The rows are grouped in 4 different ways at once. Each group adds its own fixed numbers to the row, and there is some noise. The rows also spread widely along 12 directions, which tell nothing about the answers.
Known rows, each followed by its group in each grouping:
  0 -12  -8  -1   3   1  -3 -11  -3  -7 -17  10  -2 -12   5 -19  -9  -5  -4  12   6 -13  -9 -12   0  -8 -11 -18 => bazom T Foge febi
  3   2 -18   1 -18 -24 -23   8   8   0   7   3  15  34  -5   1  10  -8 -16  13   7   8 -15  11  -7  -9  26  -5 => Mok T Sonaz fenup
 -4   6   4  -5  -2   0  13   0  11  -4  -2   7  -3  14 -11 -11 -27   2  -5   6  -3 -11 -11  12   9  11   3   7 => kag N nin Nivub
-25 -15  -5  -1  21   1   4   0   4  -8  -6  17  -3   9  19 -14  -9  14 -18  -1  10 -11  15  16  -7  40 -20 -32 => kag W Ganuk gufib
  4   2  21  -3  -1  14  16  -2  -8 -12  -8  19   9   0 -20   3  -4  14   3   8 -21  -9 -29  -3 -13 -12   8   4 => vatek N vad fenup
 -6  10 -15  -1 -10 -23   3  -4  12 -27   0  -5  18  12   4 -14 -27   3  20  26   4  -5  26  16  22  -4  -7  -4 => bazom W nin gufib
  9  -5 -33  -3 -23   3   7 -13 -16 -20   9   1  17  23  -9 -11 -13   2  -1  27  -5 -33  18  24  -2  -1   6 -13 => Popi N Sonaz lupi
-12 -10   4  -3   6  -2  -3   7   3 -15 -12   7  12 -22  -7 -21  -8  14  10  11   5 -15   4 -15  10  -7   6 -19 => Popi W mivol Nivub
 10  -3 -16  -9 -23 -28  -4   3  20 -20  -5  16  16  14   3   5 -18 -12   3  37  12  -5  -7 -11  17 -23  -7 -13 => Mok W Ganuk lupi
  1   9 -10   5 -14  -5  -2 -29 -11 -17 -11   2  11  23   4  -8   1   1   2  24  -4   8  10  18 -19  -9 -18 -15 => vatek N Foge febi
 -2  -8 -14  -8 -13  13  14  -6  -3 -19   0  12  21 -11  -6 -19 -16   2   2  24  -2 -19  34   5   9  -1   2 -33 => vatek N mivol gufib
 -4   5 -22  -4 -27 -19  -9  13  -1 -15   8   1  15  21 -20 -21  -1  12  -3  40   1   2  -1  -2  -2  -6   8 -10 => vatek W vad gufib
 15  19   6  -2   3   0   9 -10 -20   2  -7   1  -3  -7  15   0 -32   2  15   8 -16   0 -21  -1  -3  -1 -21  22 => vatek N Foge lupi
  1 -14  -3   0   1   3  -4   3   7  -1   4  24  19   2  -5  16   2 -14  -6  -3  -1  -7  -9  -7  -6 -24  25 -21 => Popi W Foge lupi
-15  -6  -7  -2   2  -9  -3  19  13  -5  17   6  16  26 -14  -2  -7  12 -12  -2  -1 -20  -7  17   5  15  31  -1 => kag N Ganuk Nivub
  9   8   1   3   1  -7  -4 -16   0   5 -13   1  -1  29   6  -3  -4   0 -20  -3   4   8 -12  28  -5  12  -1  -1 => vatek N Sonaz lupi
-15 -14  -4   0  16  -9  -4 -13  14 -19 -28   9   8  -2  22 -21  -1  15 -10   5  25  -5  27  14   9  19 -20 -39 => Mok W mivol lupi
-37  13   1   4  -6 -20  -5  -6  13   2  -5  14 -17  36 -29 -29 -41 -17  -5   9   1  10 -18   3  11   9 -10   6 => vatek N vad lupi
 13  -3  -8  -5 -15   4   4  -5   9  -5   1  11  15  31   4   9  16  -5 -26   9   6   9   2  31 -13  -1  12 -21 => kag N Foge gufib
 14   7  -8  -7 -22 -13 -11   1  12   6  -2  10  12  12   4  10 -13 -39  -3  14   8  15  -8   0  12 -31  13  -6 => Popi T mivol gufib
  3  13 -20   4  -6   0 -14 -19 -26  -1 -12 -16  -1  10  -2 -30 -12 -10  -5   9   5 -14  -2  16   3  -1   3   3 => Mok W Ganuk gufib
 10 -15  -8  -5   4  -2  -6   8   3  -4  -5  13  15   5  15   4  14  12 -22   8   6  -4  -4   8  -9   8   7 -27 => vatek N mivol gufib
-13   9  -1   5  19  -9   1  -2  -7  -5  10   7  15   7  19  12 -34  -3  22 -14 -14 -14   6  15   7   5   0   9 => Popi W mivol lupi
  2 -11 -15  -8  -3  -5  -9  11   8 -15  -6   3  16  -3 -16 -21  -8  17   1  27   7 -29 -15  -9  12 -14  17  -4 => vatek T Foge gufib
 25   9 -10  -9 -19 -12  -5   0  -2  -9 -16 -14   4  14   8 -13  -1  10  -5  29  10   1 -11  20   7  -2  -4   5 => Popi N mivol gufib
-14   2   8   0  -3   4   7 -20   4 -24 -28   6   4  15  -3 -25  -1  13  -6  16  10   2  14  26   2   9 -18 -21 => kag N mivol gufib
 -7  12  13   7  13  -4  -4 -17  -4 -15 -27 -12  11 -16  -2 -24 -18   7  20  -3   5 -12   4   4  19 -14   6   7 => Mok N nin Nivub
 11  -1 -14  -4 -29  15  11 -19  -7  -2 -14   3  -8   3 -20 -36   0 -11 -26  23  10   6  10   9  -6  -2   1 -29 => bazom N Foge lupi
 12   2  -6   0   0  12  -3  -7 -12   9  -2  -2   3  11 -13 -10   1   1 -18  -6  -5 -11 -16  16  -6   6  24  -2 => vatek W Sonaz fenup
  8  13 -11   1 -14 -21 -15 -11   2  -9  -3   0  22  16   5   5 -20 -16  18  21  -3  -2  -9   1  11 -32   4   9 => vatek T mivol Nivub
-11   2  -1  -2  -5 -14  -4  17   6  -9   4  11  17  -5  -1  -9 -10  -1   2  10   4   8   8  -9   7  -5   8 -16 => Mok N vad gufib
 19   9   4  -3 -13   9  12  -2 -12   6   8  10  10   3  -1  14 -11 -17  -1   0 -15   5  -7   8  -9 -11  14   0 => Popi N Sonaz fenup
 23  15  10  -8 -14   9  12  -2  11  -2 -13  -6  16  -7 -13  -9  -4  -1  -3   9   9   9   8  18  15 -13  23  -2 => vatek T vad fenup
  9  25  23   3  10  13   6 -17 -10  13 -14 -14   5 -15   3 -10 -19  -5   5 -22  -5  10   5  20  11   0  13  11 => vatek N mivol Nivub

New rows, each followed by its group in each grouping:
  6  10   7   9  10 -12  -6 -14  -8 -12  -8   5  15  20   2  12 -10  13  13   0 -16 -12 -30  12  -3 -13   1  21 => vatek W Sonaz lupi
 15  13   6   4 -13  -7  -6 -17   3   4  -9  12   5  29   1  15   7 -14  -9  11  -9  22 -29   9 -22 -24   0   5 => vatek T Foge febi
  6  -9 -20   0  -7   7  -3  -2 -21   0  -3   1  -1   9  -8 -29   5  21 -26  17   1 -18  -5   6 -15  23   3 -18 => vatek N Sonaz lupi
-10  -5  -8   4  -1   5   0 -21  -4 -16 -10   9   8  18  -6 -12  -2  -1  -1   9  -3 -11   0  18 -12  -8   3 -12 => bazom T Foge fenup
 -8   5  -6  -2   1   0  -1   3  -3   7  -3   1  -7   2  -2 -22 -14  -1  -8   4   5   5   1   8  -2  13   1  -7 => Popi W Foge gufib
-17   1  29  10  22  -5  -4  -1  14  -7 -20  15  11  14   1   4  25  20 -14 -19   7  22 -12  22 -19   5  14 -11 => Mok T vad fenup
 -5   2   5   2  -2  -7   7  10  12   1   7  17  11  -3   7   1  -2   0  -6   2   0  26  14   0 -11   2   5 -21 => bazom T Foge lupi
  0  11   4  11   2  10   5 -21 -14  -3   4   4  19  11  -2   3  -4   0   3  -6 -17  -2  12  22 -16  -6  14  -4 => vatek T Sonaz Nivub
-13   5  20   1   5   6   7  -9  13   0 -11  18   1  19 -14   0 -16 -16  -7 -12  -5   4 -11  22   6  -5  13   0 => Popi N mivol gufib
 -7  -6  -8  -1  -8 -12  -4 -10   6 -10 -17  12 -14  30  -8 -17 -11  -4 -14  20   3  -5 -29   6  -4   4 -12  -4 => bazom N nin fenup
  2  25  18   1  -6 -17  -7   6   9 -10 -18 -13  14  -2  -8 -17  -1  21  11  16   3  23  -5   8  14  -9   7  11 => vatek W mivol gufib
  3  -5   4  -1  -9   1   1  15  -7 -11  -2  11   8  -1 -21 -13  13  29 -12  19  -6  -7 -25 -13 -12   1  10  -8 => kag W Sonaz lupi
-11   4   8  -3   7   4  17   1   0 -21  -1  10  23 -31  -5 -12 -35  14  30  10 -11 -18  24  -9  18  -8  -1  -7 => vatek N Foge lupi
 15   1 -13 -17 -22  -3   3   7  15  -5  -8  -6   5   7  -6 -23  -1   6 -19  25  21   0   8  15  18  12   8 -18 => kag W mivol fenup
-16   0  13  -1  -4   8  10  15   3  -4   6  17   2  -2 -35 -18 -12   7  -8   1 -17  -7 -20  -4   2   2  24   1 => bazom N mivol gufib
 15  15   3  -8   3  -3   6  -4  -7   6 -10  -3  -3 -10  20  -4 -34 -12   5  -1   3   0  -6   6  16   8 -11  11 => Mok N Ganuk fenup
 11   4 -14  -2 -29   1   7  11 -10   5  21   7   9  13  -8  -6   7   2 -16  21 -10  11  10   7 -27   4  15 -17 => Popi T Sonaz Nivub
 -2   0 -16   2 -12 -12   0  -2  -1 -13  10  20  14  26  -2   8 -17 -11   0  16 -12 -13 -13   1  -8 -11   4  -2 => Mok N nin lupi
 -3  15  -8   7   0 -28 -21 -10 -13  15  -7   9 -16  24  31   7 -32 -40   3   5  -3  23 -33  -6  -7  -6 -30  14 => bazom T Ganuk gufib
  1  -8  -3  -6   4   8   6 -16   6 -19 -19   8  10  11  -6 -13 -12  11  -7  11   3 -29  -2  24  14   2   3 -10 => vatek N mivol gufib
 25   1  -7  -6  -9  -5   0 -16   3 -19 -13  -2  17  25  -5   7 -11   5   3  21  -1 -32 -26  21  13 -22  11  15 => vatek N Ganuk Nivub
 -1 -10  -1  -4 -17  -1  -6  14   6 -22 -10   4  21  -3 -33 -24  16  19  -8  22   3 -12 -12  -4   7 -19  30 -16 => bazom N mivol gufib
  3  -7   1 -11  -6   5  10  32   7  -4  17  10  15  -7 -21  -9  -9  19 -11   7  -8 -20 -13  -4  11  12  27  -4 => kag N Sonaz gufib
 20 -16 -11 -10   1 -17 -19  16   8  -1 -12   4   8  10   9   3   4   6 -14   9  15 -18 -38  -1  10  -7  15  -1 => Popi N mivol lupi
-11  -6  11   5  -1   6   1  21 -14 -17   2   0  28 -31 -27 -26  19  32   6   6  -7  -7   7 -18  -8 -11  32 -22 => bazom N vad Nivub
  6   4   2  -4  -2   1  -2   2   2  -8 -10  -7  10   4 -22 -19   0  21  -3  11   1 -15 -20  12   6  -4  24   9 => vatek N Foge fenup
 13  -4   3  -2 -29  10  23 -21  -3 -27  -9  26  21   7   8   9  14   1  -9  31  -4  19  32   9 -24 -11 -22 -48 => kag N Sonaz lupi
  0  -6 -13  -7  -7  -1  -1  13  -5   3  -5   6  -7  -8  -8 -29 -11   3 -19  19   8 -11 -13 -14   4  14   2 -13 => Mok W Ganuk gufib
 14 -15 -14 -10 -35  -8  -4   4  20 -18 -17  13  14  14 -18 -17  25   6 -29  50  22  10   3  -4  -4 -15   7 -43 => vatek W Ganuk gufib
  7 -18  21  -5  14  -2  -7   8  29  -2 -36   7  -2   1  -6 -12  24  23 -29  -3  27   2 -28  11   4   5  17 -14 => Popi T Sonaz fenup
-25   5  -1   6   5 -24 -13   4  -2 -15  -1   1  11  11   4 -17  -9  16   7   7   1   7   7   5  -3  12  -6  -8 => Mok N Sonaz fenup
-10  -3  -1  -7  -7 -15  -2  13  13 -18  -3  11  16 -13  -2 -11 -21   0  17  24   6   3  11 -14  15 -16  -1 -15 => Popi N Foge gufib
 11 -11   3  -5 -12 -22 -11   7  19   1 -10  22   0  21   8  15   6 -11 -21  17   9  19 -32  -9 -10 -11  -4 -16 => Popi N Sonaz Nivub
 13  -9 -22 -15 -15  -4  -3  29  -6  -5  16  12  13 -10  -1  -4 -13   4  -4  28  -6 -23 -20 -24   7  -1   9  -9 => kag W mivol gufib
 -1  -1  17  -1 -13  22  22  17 -16  -5  13  30  10 -13 -14   4  13  18 -11  15 -28  14 -12 -17 -40   1   4 -19 => kag N Foge gufib
 -1  -6 -10  -4   7  -8  -8   1   1  -1   1   8   6  11   2  -4 -23   0  -2   4  -3 -25 -22   0  10   3   8   3 => vatek N mivol Nivub
-10  -4   6   2  -6  -9   2  14  16 -11   1  23  13  10 -24  -2   0  15  -6  17 -10  -2 -20 -13  -7  -8  17  -8 => vatek W nin lupi
 -9 -17 -20  -4   9   9  -3   3 -12  -2   4  14   6  -7   6 -16 -14   7  -6  10  -5 -30   1  -6  -8  15   2 -22 => vatek T mivol fenup
  5  -3   0  -4   3  -4   1   2   3  -3  -4   8   7  -8   5  -4 -24  -4   7   6   1 -14  -5  -5  10  -7   1  -2 => Popi T Sonaz Nivub
-13   7   6   6  -2  -2   0 -15   4   5  -1  16   3  11  -9  -4 -18 -21  -3  -3  -8  13   3   2  -1  -4  -1 -14 => vatek W Sonaz febi
 18  16  13   2  15  -2 -18  -3  -4  24 -21 -17   0  -3  15  -8   5  -3 -13 -21  12  18 -19  18   5   5  20  10 => vatek T mivol fenup
 -1  27  18  15   8 -12 -13 -20 -15  -2 -22 -15   9   2  11 -10   1  -3  16 -11   3  26  -1  17  -5 -16  -1  11 => bazom T vad Nivub
-24   1   6   2  -3  -5   0   4   6 -12   1  10  12  -4 -23 -18 -19   1  15   9  -5  -5   3 -10   4 -16  14  -7 => Popi N Foge Nivub
-18   5 -13  -2   3  -6  -6  26 -14  -1  19  -3   2   0 -16 -27 -25  21   9  11 -15 -27 -20 -11  -1  18  16  19 => kag T nin fenup
  1   1 -25  -7 -21 -12 -10 -10  13  -5 -14  -5  -7  32 -20 -34  -4   1 -22  33  20  -3  -7  17   6   6   2 -12 => vatek W Foge fenup
-21  -6  11  -1  11  -7   4  25  15 -16  -6   3  15 -15  -4 -27   9  46  -6   7  12   4  20   2   4  29   6 -26 => kag W mivol lupi
 -2   5  -6   0   3  -4  -5 -16 -13   1  -4   5  -3   9  10  -5 -35 -22   5  -1  -4 -13 -12   0   9   0 -14   3 => kag N Sonaz Nivub
 -4  -1  -6   2  -5   0  -9  -4  -9  -3  -8   0   9   0  -7 -18   2  -1  -4   8   3  -4   3   2  -5  -7  12 -17 => Popi W mivol Nivub
 -2   5   4   0  -9 -25  -1   8   7 -34  -6   7  22   6  -6  -1  -6  29  23  30 -10  -5 -16  -6   5 -18  -5   7 => bazom W mivol lupi
-16  -8  -8  -4  -2  -7   7  28   1 -18  19  19  19 -10 -10 -10 -18  15  11  18 -11 -16   3 -17   2   1   8 -12 => bazom T vad gufib
 10  12  -2   4  -1   2  -7  -4  -3   4  -7  -4   7  14 -13  -8   1  -4 -15  -6  -1  -6 -23  16   1  -8  30  11 => Mok W nin gufib
 10  -4 -11  -2 -23  -6  -4 -19  -3 -19 -23  14   3  25   6  -8  14  -2 -21  35   7   9  -8  12 -17  -8 -19 -26 => Mok N mivol gufib
-12   1  -7   6   1 -14 -10  24 -14 -14  24  -1  34 -18   0  -3   0  21  24   5 -18  -7   7 -17  -8 -10  20  -5 => bazom N Foge febi
  8  -5  -2  -2  -3   9  15 -32   7 -26 -23   6  12   7   1  -7 -16  -4   5  14   7 -26  13  25  13 -16  -5 -12 => bazom T Ganuk Nivub
 -4   1   2   3   5   1  -6   1 -17  -1  -8   4   3  -4 -11 -14  -9   0   3  -1  -3 -12 -19  -8  -2 -10   9   1 => Popi W vad lupi
 -5  -1  -6   3   4   2 -12   3 -12   6  -5   1   9 -11   9 -15  -3  -9  -3  -1   5   2  10   0  -4  -2  10 -18 => Popi T mivol gufib
  4  -8 -13  -8   0  -9   1  13  -6 -13   5  11  13   5  16   1  -8  15  -3  15   3 -14  -4  -1  -3  12 -10 -13 => kag N vad lupi
  7  -3  -9  -6 -12  -4  -8  27  -4  17  16  15   0   0 -15  -1 -12 -14 -12   5  -8  -6 -34 -24  -1  -7  26   0 => Popi W mivol lupi
 29  15  -1  -5 -16  -6 -11 -14 -10 -10 -24 -18  14   8  -4 -10   3   7   5  21   3  -2 -23  15   9 -22  10  15 => vatek N mivol fenup
  5  -3   2   3  -8  -5   0  18   1  -1  10  15  16   5  -7   5  21  21 -15  15 -11  12 -12  -9 -28   1  20 -19 => vatek W nin Nivub
-24   8  -8  -1  -5 -13  -6   4  -4 -18   3   5  11  -2 -10 -23 -29   1  21  24  -5  -9   4 -15  10  -9  -9  -3 => kag W Foge gufib
-16  -5 -13  -7  15  -2  -8  20   5   5  12   4   9   2  -6 -17 -28  -4  -5 -10   9 -29  -5   4  23  14  24  -1 => kag T vad gufib
 -6  -2  12  -8   7   6   5  25  18  20  10  13   0   1 -20  -7 -11   2 -25 -18  -3   1 -18   6   8  22  38  -3 => vatek N mivol fenup
